There are 9 hidden switches. A switch that is on adds its own fixed numbers to the row, and there is some noise. The rows also spread widely along 11 directions, which tell nothing about the answers.
Some rows, each with its switches (1 for on, 0 for off) after it:
32, 19, 13, 11, -12, 15, 24, 10, -3, 44, -18, 12, -13, 1, -29, 6, -8, -43, 2, -40, -10, -49, -16, -28, 18, 20, -7, 52	1 0 0 1 0 0 0 1 0
40, 40, -31, -7, 4, -2, -48, -7, 14, 5, 10, -1, 29, 2, -8, -34, 7, 6, -14, 5, 23, -36, 11, 21, -4, -14, 46, -7	1 1 1 0 0 0 0 1 0
-19, -9, 21, 23, -18, 36, 44, -49, 15, -7, 32, -14, -4, 21, 30, 13, 18, 22, 16, 13, 10, -19, 36, 9, -15, 10, 19, 5	0 0 1 0 1 0 0 1 0
31, 70, -1, 2, -7, -16, -32, -11, -17, 19, -43, 10, 8, -26, -44, 10, 4, 10, 0, -52, 9, -44, -27, 16, 16, -33, 44, -40	0 0 0 0 1 1 0 1 0
3, -16, 42, 34, -14, -8, 17, -4, -10, -20, 6, 50, -10, -3, 22, -64, -2, 20, -29, 17, 11, 0, 40, 2, 8, -15, 43, 3	0 0 0 1 0 0 0 0 0
3, 20, 3, -4, 43, 1, -24, 37, 10, -5, -33, 27, 3, 5, 3, 45, -21, 40, 2, 28, 11, 23, -22, -1, -19, -29, 20, -17	0 1 0 0 0 0 0 1 1
32, -28, 31, -2, 25, -2, 7, 3, 18, -11, -14, 59, -30, 4, 21, -36, -11, -28, -3, 13, 0, 18, 8, 7, -19, 34, 19, 11	0 1 0 0 0 1 0 0 1
-35, -12, -17, -20, 14, 22, 11, -1, 33, -1, 16, -2, -16, 21, 22, 63, -8, 24, 40, 42, 5, 10, -12, -17, -19, 19, -18, -1	0 0 0 0 0 1 0 1 0
-2, 16, -12, 25, 5, 49, -18, -32, 23, -5, 42, 12, 7, 0, 18, 23, -11, 22, -19, 7, 37, -29, 49, 10, -18, -12, 5, 16	0 0 0 1 0 1 0 1 0
23, 11, 4, -3, 23, 20, -24, 8, 17, 5, 16, 67, -25, -11, 1, 6, -67, -9, -7, -29, 2, -38, 24, -22, 21, -2, -35, 51	1 1 0 1 1 0 0 1 1
13, 25, 26, 7, -12, 7, 14, -24, 4, 11, -16, 44, -25, -9, -8, -1, -35, -9, 20, -37, -21, -39, 8, -21, 28, 0, 10, 13	1 1 0 0 0 0 0 0 1
15, 8, -20, -46, 27, 25, 0, -6, 55, 18, -9, -12, 13, -2, -11, 44, 15, -11, 19, 41, -31, 14, -6, -13, -44, 21, 36, -2	1 0 0 0 0 0 0 1 1
-27, 14, 11, -31, 22, 43, 39, -12, -6, 31, 9, 15, 36, -15, 27, 24, -6, -15, 29, -37, -43, -39, 21, -19, -23, -19, -11, 0	0 1 0 0 0 1 0 1 1
33, 22, 27, 6, -2, -26, -8, -2, -17, -4, -29, 26, -14, 3, -8, -37, 0, 7, 6, -17, 14, -23, -19, 19, 18, -11, 49, -19	0 1 1 0 1 0 0 1 1
-1, 21, 10, 31, 7, 6, -8, -36, -22, -17, 20, 33, -9, -37, 21, -11, -2, 19, -36, -32, 37, -18, 35, 44, -5, -27, -23, -29	0 0 0 1 0 0 1 0 0
-5, 39, -7, -36, 29, 25, -27, -14, -5, -6, -5, 28, 14, -4, 15, 31, -30, 7, 35, -31, -6, -22, 2, -3, 1, -34, -19, -12	0 1 0 0 0 1 0 0 1
11, 4, 32, 35, 14, -6, 21, 14, 11, -3, -27, 39, 10, -18, 9, -2, 8, 30, -50, 25, 18, 33, 17, 4, -35, -27, 47, -17	1 0 0 1 0 0 1 0 0
-9, 16, -30, 15, -15, -19, -28, -45, -5, -14, 27, -11, -37, -8, 9, 5, 17, 32, 10, 12, 39, -32, -5, 54, 17, 7, 10, -48	0 0 0 0 0 0 0 1 1
25, 3, -25, -1, 3, 5, 5, 18, -22, 33, -5, -35, 11, 28, 3, 7, 41, -40, 4, -2, 35, -27, -35, 24, -15, 21, -15, 9	0 0 0 0 0 1 0 1 0
3, -9, 47, 39, 22, 23, 32, 4, -20, -12, -11, 25, -6, 15, 34, -10, 18, 12, -12, -6, 33, -1, 17, 32, -31, -6, 10, -15	0 1 0 0 0 1 0 1 0
17, -1, 11, 12, 24, 31, -26, -4, 54, -13, 23, 55, -2, 2, 8, -3, -43, 14, -14, 30, 8, 16, 46, -17, -21, 5, 10, 42	1 0 0 0 0 0 1 1 0
18, 46, -24, -36, 23, -3, -41, -9, -12, 5, -5, -10, 34, -7, -10, 11, 14, 0, 20, -11, 11, -17, -13, 30, -14, -42, 10, -29	0 0 0 0 1 0 1 1 1
-7, -8, 15, 25, 31, -29, 5, 20, -16, -9, -21, 62, -31, -46, 24, 8, -10, 32, -47, -17, 18, 11, -4, 32, -19, -1, -14, -68	0 1 0 0 0 1 0 0 0
-14, 9, -19, -8, -13, 16, 48, 1, -11, 51, 9, -24, 1, 4, 2, 45, 13, -30, 16, -33, 1, -54, -34, -20, 4, 18, -34, 15	0 0 1 1 0 1 0 1 0
3, -27, 44, 7, 34, 39, 34, -8, 13, -6, 9, 52, -23, -2, 33, -4, -20, -11, 7, -7, -16, 3, 35, -2, -26, 21, -20, 25	0 1 0 0 0 0 0 1 1
-1, -18, -38, 1, 3, 8, -6, 1, 54, 32, 17, 14, -17, 12, 4, 41, -15, -7, -4, 44, 11, -17, -4, -18, -15, 46, 17, 26	0 1 0 0 0 1 0 1 1
-11, 33, 11, 20, 12, -2, 20, 2, -23, 17, 3, 19, 27, -33, 18, 14, -3, 19, -21, -49, 14, -28, 4, 15, -18, -37, -14, -42	1 0 1 0 0 1 1 1 0

New rows. What belongs after each?
-21, -49, -5, 5, 5, -4, 27, 19, -3, -13, 33, 6, -10, 31, 60, -21, 16, 11, -13, 54, 35, 12, 5, 9, -13, 13, -16, 9	0 1 1 1 0 0 0 0 0
15, 4, 1, -11, 2, -14, 24, 8, -22, 30, -20, -2, 35, -7, 6, -27, 43, -36, -10, -11, 0, -7, -13, 16, -27, -7, 19, -23	0 0 0 0 0 1 1 0 0
20, -7, -7, 18, 20, -7, -7, 45, -16, 18, -12, 12, 3, 32, 17, 2, 5, -10, -14, 16, 44, -13, -26, 12, -8, 2, 5, 13	0 1 0 0 0 1 0 1 1
9, 24, 18, -3, -28, 23, 17, -65, 26, -10, -2, -20, -42, 30, -17, 15, 7, 6, 73, 1, 3, -22, -17, -4, 19, 29, 32, 10	0 0 1 0 0 0 0 1 0
20, -11, 4, -22, 12, -2, 6, -11, 33, 1, -7, 27, -4, -3, 12, -26, 5, -10, 3, 32, -24, 8, 17, 0, -21, 18, 49, -2	1 1 0 0 0 0 0 0 1
-10, -11, -19, -22, -20, -17, 10, 14, 36, 35, 1, 17, -12, -3, -20, 15, -19, -3, 12, 29, -33, -15, -16, -49, 17, 27, 22, 24	0 0 0 0 1 0 0 1 0
36, 6, 28, -20, 39, 29, 12, 16, 14, 13, -28, 21, -27, 14, -8, 37, -24, -28, 30, -16, -10, 12, -31, -16, -17, 29, -27, 34	0 0 1 0 0 0 0 1 1
-3, 20, -21, 22, 13, 9, -23, -27, -5, 1, 30, 27, 14, -37, 25, 4, -3, 20, -44, -17, 31, -21, 43, 44, -21, -18, -19, -32	0 1 0 0 0 0 1 0 0
7, 1, 35, 42, 10, 29, 33, -7, -17, 1, -6, 5, -45, 20, 14, 40, -8, 1, 12, -31, 35, -13, -13, 14, -1, 24, -50, 16	0 0 1 0 0 0 0 1 0
18, 0, -13, 11, -13, 11, 17, 29, 22, 50, -17, 7, -8, 16, -25, 21, -11, -30, -9, 11, -1, -32, -25, -40, 8, 32, 11, 59	0 1 0 1 0 0 0 1 0
-31, 28, 3, 6, -36, -17, 38, -41, -1, 31, 7, 33, 0, -35, 3, 7, -20, 9, 9, -41, -14, -60, -2, -26, 27, -18, 28, -21	0 1 1 1 0 1 1 0 1
-7, -4, 4, 53, -14, 49, 18, -19, 59, 9, 34, 12, -9, 31, 13, 53, -33, 27, -13, 39, 39, -10, 33, -35, -13, 15, 4, 68	1 0 1 1 0 0 1 1 0
20, 33, -18, 41, -13, 2, -1, -30, 13, 28, -11, -22, -26, -17, -26, 52, 18, 10, -23, -13, 34, -30, -20, 33, -10, 30, 19, -28	0 0 1 0 0 0 0 1 0
32, 6, 9, -36, 37, 35, -4, 0, 29, 1, -22, 7, -3, 18, -8, 33, -2, -22, 32, 4, -3, 13, -10, -7, -34, 16, -2, 17	0 0 0 0 1 1 0 1 0
-13, 24, -13, 19, 14, 25, -15, -13, 24, 9, 3, 20, -16, 0, 8, 74, -32, 34, 5, -3, 23, -26, -1, 0, -8, -1, -5, -5	0 1 0 0 0 1 0 1 1
-23, -11, 4, -4, 3, -7, 16, -24, 24, -2, 12, 28, -60, -12, 4, 41, -26, 13, 28, -2, 2, -1, -13, -5, 8, 36, -46, -6	0 0 0 0 1 0 1 1 0
-4, 5, 24, 8, 10, -10, 19, 11, -11, 6, 0, 48, -13, -26, 11, -20, -19, 13, -10, -25, -16, -17, 3, -3, 4, 0, 3, -15	0 1 1 0 0 0 0 1 0
28, 4, -6, 8, -14, 12, 12, -9, 18, 33, 9, 4, -1, 4, -14, -14, 2, -26, -3, -2, -6, -31, 3, -10, 0, 35, 22, 34	0 0 1 0 0 0 0 1 0
28, 15, 12, 24, -7, -13, -15, 2, 3, 5, -18, 22, -17, 30, -10, -25, -5, -5, 15, 10, 35, -15, -21, 8, 16, -1, 38, 22	0 1 0 0 0 0 1 1 1
-12, 4, 10, -10, -4, -32, 3, 19, -5, -7, -6, 28, 6, 10, 15, -30, -6, 33, 15, 26, -7, -12, -5, -9, 20, -33, 49, -19	1 1 0 0 1 0 0 1 1
28, 23, 2, -30, 40, 7, -36, 7, 17, -22, -34, 17, -6, -1, -8, 22, -4, 19, 12, 22, 4, 38, -15, 11, -24, -10, 11, -21	0 0 0 0 0 0 0 0 0
-13, 13, 0, -50, 12, 19, 10, -50, 17, -23, 13, -3, -25, -12, 15, 20, 7, 8, 48, 0, -12, 3, -4, 6, -7, 8, -16, -29	0 0 1 1 0 0 0 0 0
-22, -12, -9, 9, -19, -27, 28, -2, -31, 22, 31, 24, 16, -31, 37, -42, 11, 1, -35, -19, -11, -51, 34, 15, 11, -11, -7, -28	1 1 0 0 1 0 0 0 0
3, -5, 23, -26, 25, 16, 35, -23, 39, -1, -8, 13, 2, -15, 5, 7, 17, -3, 18, 19, -28, 32, 4, -3, -52, 18, 31, -18	0 0 1 0 0 0 1 1 0
4, -24, 12, 22, -3, -44, 30, 51, -6, 33, -26, 21, 14, -4, 1, -20, 24, 2, -43, 32, 6, 14, -19, -3, -19, 1, 42, -10	0 0 0 0 1 0 1 1 0
6, 30, -20, -8, 26, 12, -29, 29, -25, 11, -7, -4, 32, 12, 8, 39, 0, 9, -2, -16, 33, -19, -16, 13, -10, -37, -26, -8	0 0 0 0 1 1 0 1 0
-8, -4, 1, 11, 13, -7, 27, -1, -12, 15, -4, -4, -8, -19, 11, 18, 33, 0, -11, 1, 15, 2, -16, 35, -32, 10, -14, -37	0 0 0 0 0 0 1 1 0
37, 18, -14, -29, 26, 20, -25, -19, 63, -3, -11, 19, -24, 4, -14, 38, -25, -2, 20, 4, 7, -2, -9, -4, -20, 33, 13, 5	1 1 1 0 1 1 0 1 0
28, 12, -2, -8, 27, 5, -15, 4, -3, -3, -26, -10, -35, 25, -8, 32, 12, -9, 31, 10, 31, 10, -46, 26, -10, 19, -13, -3	0 0 0 0 0 0 0 1 1
-16, 11, -17, 8, 9, 24, -19, -12, 45, 7, 24, 36, -4, -16, 3, 48, -39, 36, -9, 12, 1, -14, 29, -19, -13, 1, 6, 3	0 0 0 0 0 1 0 1 0
-22, -42, 1, -23, -12, 7, 34, -40, 17, -1, 60, 11, 0, -5, 37, -52, 20, -22, 16, 22, -19, -16, 45, 5, -14, 29, -2, 14	0 0 0 0 1 0 1 1 0
52, 6, 10, 22, 5, 12, -13, 13, 8, 28, -26, 40, -28, 18, -19, 16, -39, -37, -14, -23, 17, -26, -7, -14, 14, 28, -13, 62	0 1 0 0 1 0 0 0 1
-5, 14, -51, 7, -40, -20, -12, -14, 21, 34, 24, -18, 30, -3, -4, 5, 13, 22, -32, 31, 10, -36, 15, -4, 7, -3, 53, -9	0 0 1 0 1 0 0 0 0
-41, -34, -22, 17, -12, -12, 43, 42, 15, 43, 19, 13, -8, 7, 25, 33, -16, 10, -11, 34, -8, -22, -10, -39, 6, 29, -23, 25	1 1 0 0 0 0 0 1 0
18, 16, 29, -15, 3, -25, 11, 14, -10, -3, -43, 32, -35, -12, -16, -13, -11, -2, 18, -14, -10, 2, -37, -16, 24, -3, 5, -10	1 0 0 1 0 0 0 0 0
11, 6, 38, 3, 21, 19, 6, -20, -28, -33, -2, 8, -26, 16, 21, -10, 12, 3, 30, -21, 26, -5, 6, 41, -3, -6, -30, -12	0 0 0 0 1 0 0 1 0
-2, -15, 41, 16, 0, 17, 56, -2, 32, 12, -47, 15, -42, 20, -7, 61, -4, 4, 23, 28, -14, 33, -23, -36, -18, 38, 18, 20	0 0 0 0 0 0 0 0 0
16, -21, 25, 0, 16, -23, 35, 47, 0, 15, -32, 24, 16, -4, 12, -21, 23, 1, -35, 35, -11, 40, -14, -5, -35, 5, 43, -17	0 0 1 0 0 0 0 0 0
-9, 8, -21, 2, -2, 14, 0, -40, -19, 2, 38, 0, -10, -30, 22, 1, 15, -4, -20, -24, 17, -40, 28, 36, 1, 1, -38, -23	0 0 0 1 0 0 0 0 0
-10, 40, -13, -38, 6, -21, -15, 9, -18, 11, -3, 23, 1, -26, -8, 0, -26, 12, 33, -44, -17, -36, -35, -14, 29, -22, -13, -32	0 0 1 0 0 1 0 1 0
52, 28, 19, 8, -17, 35, -6, -66, 10, -12, -7, -11, -61, 34, -21, 5, 0, -36, 45, -32, 41, -29, -14, 17, 25, 42, -14, 41	0 0 1 1 0 0 0 0 0
11, -30, 13, 24, 9, 9, 34, 6, -14, 16, -5, 12, -51, 8, 18, 26, 4, -30, -8, -12, 21, 0, -16, 16, -9, 55, -66, 18	0 0 0 0 0 0 0 0 0
6, -1, 16, 28, -25, -8, 11, 4, 1, 12, -15, 13, -54, 33, -17, 18, -24, 0, 30, -3, 22, -26, -32, -22, 44, 26, -12, 39	0 0 0 0 1 0 0 1 0
-35, -1, 8, 3, 6, 2, 39, 17, -11, 17, 2, 23, -3, -22, 23, 37, -15, 22, -15, -5, -12, -10, 0, -24, 0, -18, -32, -9	1 0 0 1 0 0 0 0 0
20, -2, -8, -30, 44, 18, -37, 11, 35, -3, 14, 53, -22, -9, 2, 16, -47, -4, 9, 10, -13, 12, 11, -15, -11, 18, -24, 27	0 0 0 0 0 0 0 1 1
38, 13, 14, 52, 9, 10, -26, 10, 17, -4, -14, 27, 3, 26, 1, 20, -18, 19, -40, 20, 60, 13, 19, 10, -16, -13, 11, 31	1 0 0 0 1 0 1 0 0
34, 0, 22, 2, 33, 3, 15, 30, -13, 15, -46, 16, 0, -10, -4, 15, 19, -18, -28, -6, 1, 26, -17, 16, -38, 10, -4, -12	0 0 0 0 0 0 0 0 0
-6, 7, -52, 26, -21, -12, -6, 30, -2, 56, 16, -16, 27, -5, -7, 22, 14, 5, -43, 21, 17, -43, -6, -6, 0, 3, 14, 10	0 0 0 0 0 0 0 1 0
2, -8, -24, -34, -9, 0, 32, 6, 12, 48, -10, -27, -3, 5, -16, 30, 27, -37, 24, 9, -25, -22, -32, -16, -8, 38, -4, 13	0 0 0 0 1 0 0 1 0
37, 14, -41, -51, 1, 0, -10, -25, 32, 23, 13, -21, -10, -1, -16, 5, 17, -37, 22, 3, -2, -34, -24, 5, -2, 30, 9, 8	1 0 1 1 1 0 0 1 1
-30, -37, -13, -6, 11, -5, 27, 6, 39, -6, 29, 14, -29, 27, 40, 39, -17, 17, 23, 39, 27, 7, -16, -14, -13, 31, -37, 6	1 1 1 0 1 1 1 1 0
-25, 13, -50, -32, 4, -1, -7, -4, 7, 27, 34, -6, -7, -22, 7, 41, -13, 1, 17, -11, -16, -41, -10, -6, 7, 13, -56, -10	1 0 0 0 0 0 0 1 0
29, 29, 2, 11, 7, 15, -40, 3, -9, -2, 12, 41, -3, 15, 4, -11, -49, 1, 2, -41, 36, -53, 9, -1, 28, -15, -20, 34	0 1 1 0 1 1 0 1 0
5, 13, 26, 16, -11, -15, 15, -16, 1, 17, -6, 59, -19, -30, -3, -12, -36, -6, -4, -35, -18, -24, 13, -19, 20, -2, 0, 7	1 0 0 0 0 0 1 0 1
-32, -23, -10, -6, -9, -6, 31, -34, 28, -5, 34, -8, -32, 4, 24, 27, 8, 20, 27, 29, 15, 1, -5, 8, -10, 31, -17, -17	0 0 1 0 1 0 1 1 0
14, -3, 23, -28, 22, 20, 40, 31, 20, 36, -27, 19, 39, -8, -8, 2, 13, -22, -6, 23, -47, 12, 1, -40, -39, -11, 60, 24	0 0 0 1 0 0 0 1 1
-7, 19, -2, -1, 10, 9, -7, 26, -3, 14, -1, 9, 9, 26, 6, 51, -35, 26, 17, 0, 16, -16, -19, -25, 15, -24, -15, 23	0 0 1 0 1 0 0 1 1
-10, 0, -34, 7, -19, -23, -3, 6, -7, 22, 9, -5, -12, -1, 4, 13, 10, 6, -8, 15, 16, -19, -17, 7, 12, 14, -9, -12	0 0 0 0 0 0 0 0 0
21, 29, -9, 1, 4, -6, -31, 20, -20, 9, -5, 16, 16, 7, -6, -35, -2, 0, 0, -10, 14, -34, -5, 10, 17, -21, 15, 8	0 1 0 0 0 0 0 1 0
13, 12, -20, -44, 15, -7, -13, -3, 3, 16, 7, 24, 1, -30, -6, -22, -4, -23, 7, -23, -28, -33, 2, 7, 3, 9, -8, -9	0 1 0 0 1 0 0 1 0
28, -8, 5, -8, -2, 8, 10, -19, 46, -1, 6, 13, -7, 16, 3, -36, 7, -10, 10, 36, -7, -5, 15, -6, -15, 35, 56, 17	1 1 1 0 0 0 0 1 0
28, 18, -22, 24, -3, -5, -22, -6, -11, 10, -7, -11, -37, 14, -7, 35, 0, -1, -7, -13, 54, -16, -34, 30, 12, 27, -35, -2	0 0 1 0 0 0 0 0 0
-37, 8, -17, -17, -7, -23, 20, -14, -25, 19, 18, 13, 4, -50, 21, 3, 14, 17, -14, -14, -21, -32, 4, 9, 5, -22, 0, -53	0 0 0 1 0 0 0 0 1
-1, -23, -25, 19, -11, -15, 40, 20, 5, 41, -8, -22, 24, 14, 22, 11, 47, -9, -37, 39, 23, -6, -18, 12, -37, 25, 40, -19	0 1 1 0 0 1 0 0 0
18, 2, -6, 31, -1, 9, -6, 8, 13, 17, -5, 10, 29, 9, 9, 3, 16, 9, -44, 30, 27, 0, 22, 8, -30, -5, 52, 1	0 0 0 0 0 1 0 0 0
-12, 9, -16, -20, -3, -12, 7, -37, 0, -19, -4, -36, -20, 6, 15, 16, 46, 21, 32, 29, 14, 6, -22, 39, -11, 7, 8, -61	1 0 0 0 0 0 0 0 0
-46, 4, -18, -14, 19, -8, 3, 52, 9, 20, 4, 24, 48, 2, 23, 27, -18, 41, -4, 42, -11, 8, -6, -38, -18, -43, 8, -4	0 1 0 0 0 0 1 1 0
-19, -8, 28, 13, -3, 7, 13, -15, 9, -14, 25, 61, -33, -24, 13, -22, -37, 27, -3, -6, -12, -16, 34, -19, 19, -1, 0, 11	0 0 0 1 0 0 0 1 0
14, 17, 11, -2, 32, -3, -17, 16, -26, -22, -36, 7, -20, 21, 15, 27, 3, 20, 11, -4, 43, 13, -29, 35, -5, -20, -28, -28	0 1 0 0 1 0 0 0 0
38, 24, -2, -29, 34, 16, -24, -15, 31, 4, -13, 37, -24, -12, -13, 20, -30, -19, 23, -27, -5, -16, -14, 1, -9, 24, 1, 3	0 1 1 0 0 1 0 1 1
15, 9, 15, -13, 30, 10, -13, 5, 11, -16, 1, 27, 16, 9, 20, -22, -5, 18, 7, 18, 4, 7, 12, 9, -19, -17, 37, -6	0 1 1 0 0 0 0 1 1
-4, 17, 6, -13, -16, 4, -5, -24, 13, -10, 29, 30, 8, -3, 8, -58, -13, 17, 10, 7, -11, -36, 29, -15, 21, -19, 49, 9	0 1 1 1 0 0 0 1 0
-13, 23, -26, 10, -26, -30, 16, -5, 17, 41, 3, 5, 24, -44, -18, 2, 18, 18, -37, 11, -10, -31, -3, -10, -6, -14, 56, -32	1 0 0 1 0 0 1 1 0
18, -28, 6, 24, -7, 16, 9, -1, 31, 7, 4, 11, -18, 36, 9, 0, 2, -10, -7, 49, 19, 15, 13, -9, -12, 38, 20, 46	0 0 0 0 0 0 0 0 0
10, 9, 8, 12, -16, 0, 4, -32, 15, -10, 12, 15, -2, 0, 9, -51, 19, 15, -8, 15, 21, -28, 19, 17, -3, -1, 76, -17	0 1 1 1 0 1 0 1 0
31, 29, -4, -3, 13, -13, -33, 26, 6, 7, -13, 32, 16, -11, -18, -13, -20, 8, -26, -3, 20, -12, -6, -7, 4, -35, 16, 14	1 0 0 1 1 0 1 1 0
-12, -2, 30, -10, 17, 28, -9, 8, 11, -20, 21, 57, -7, 18, 24, -6, -55, 24, 34, 12, -14, 2, 27, -37, 15, -21, -8, 44	0 0 0 0 0 0 0 1 1
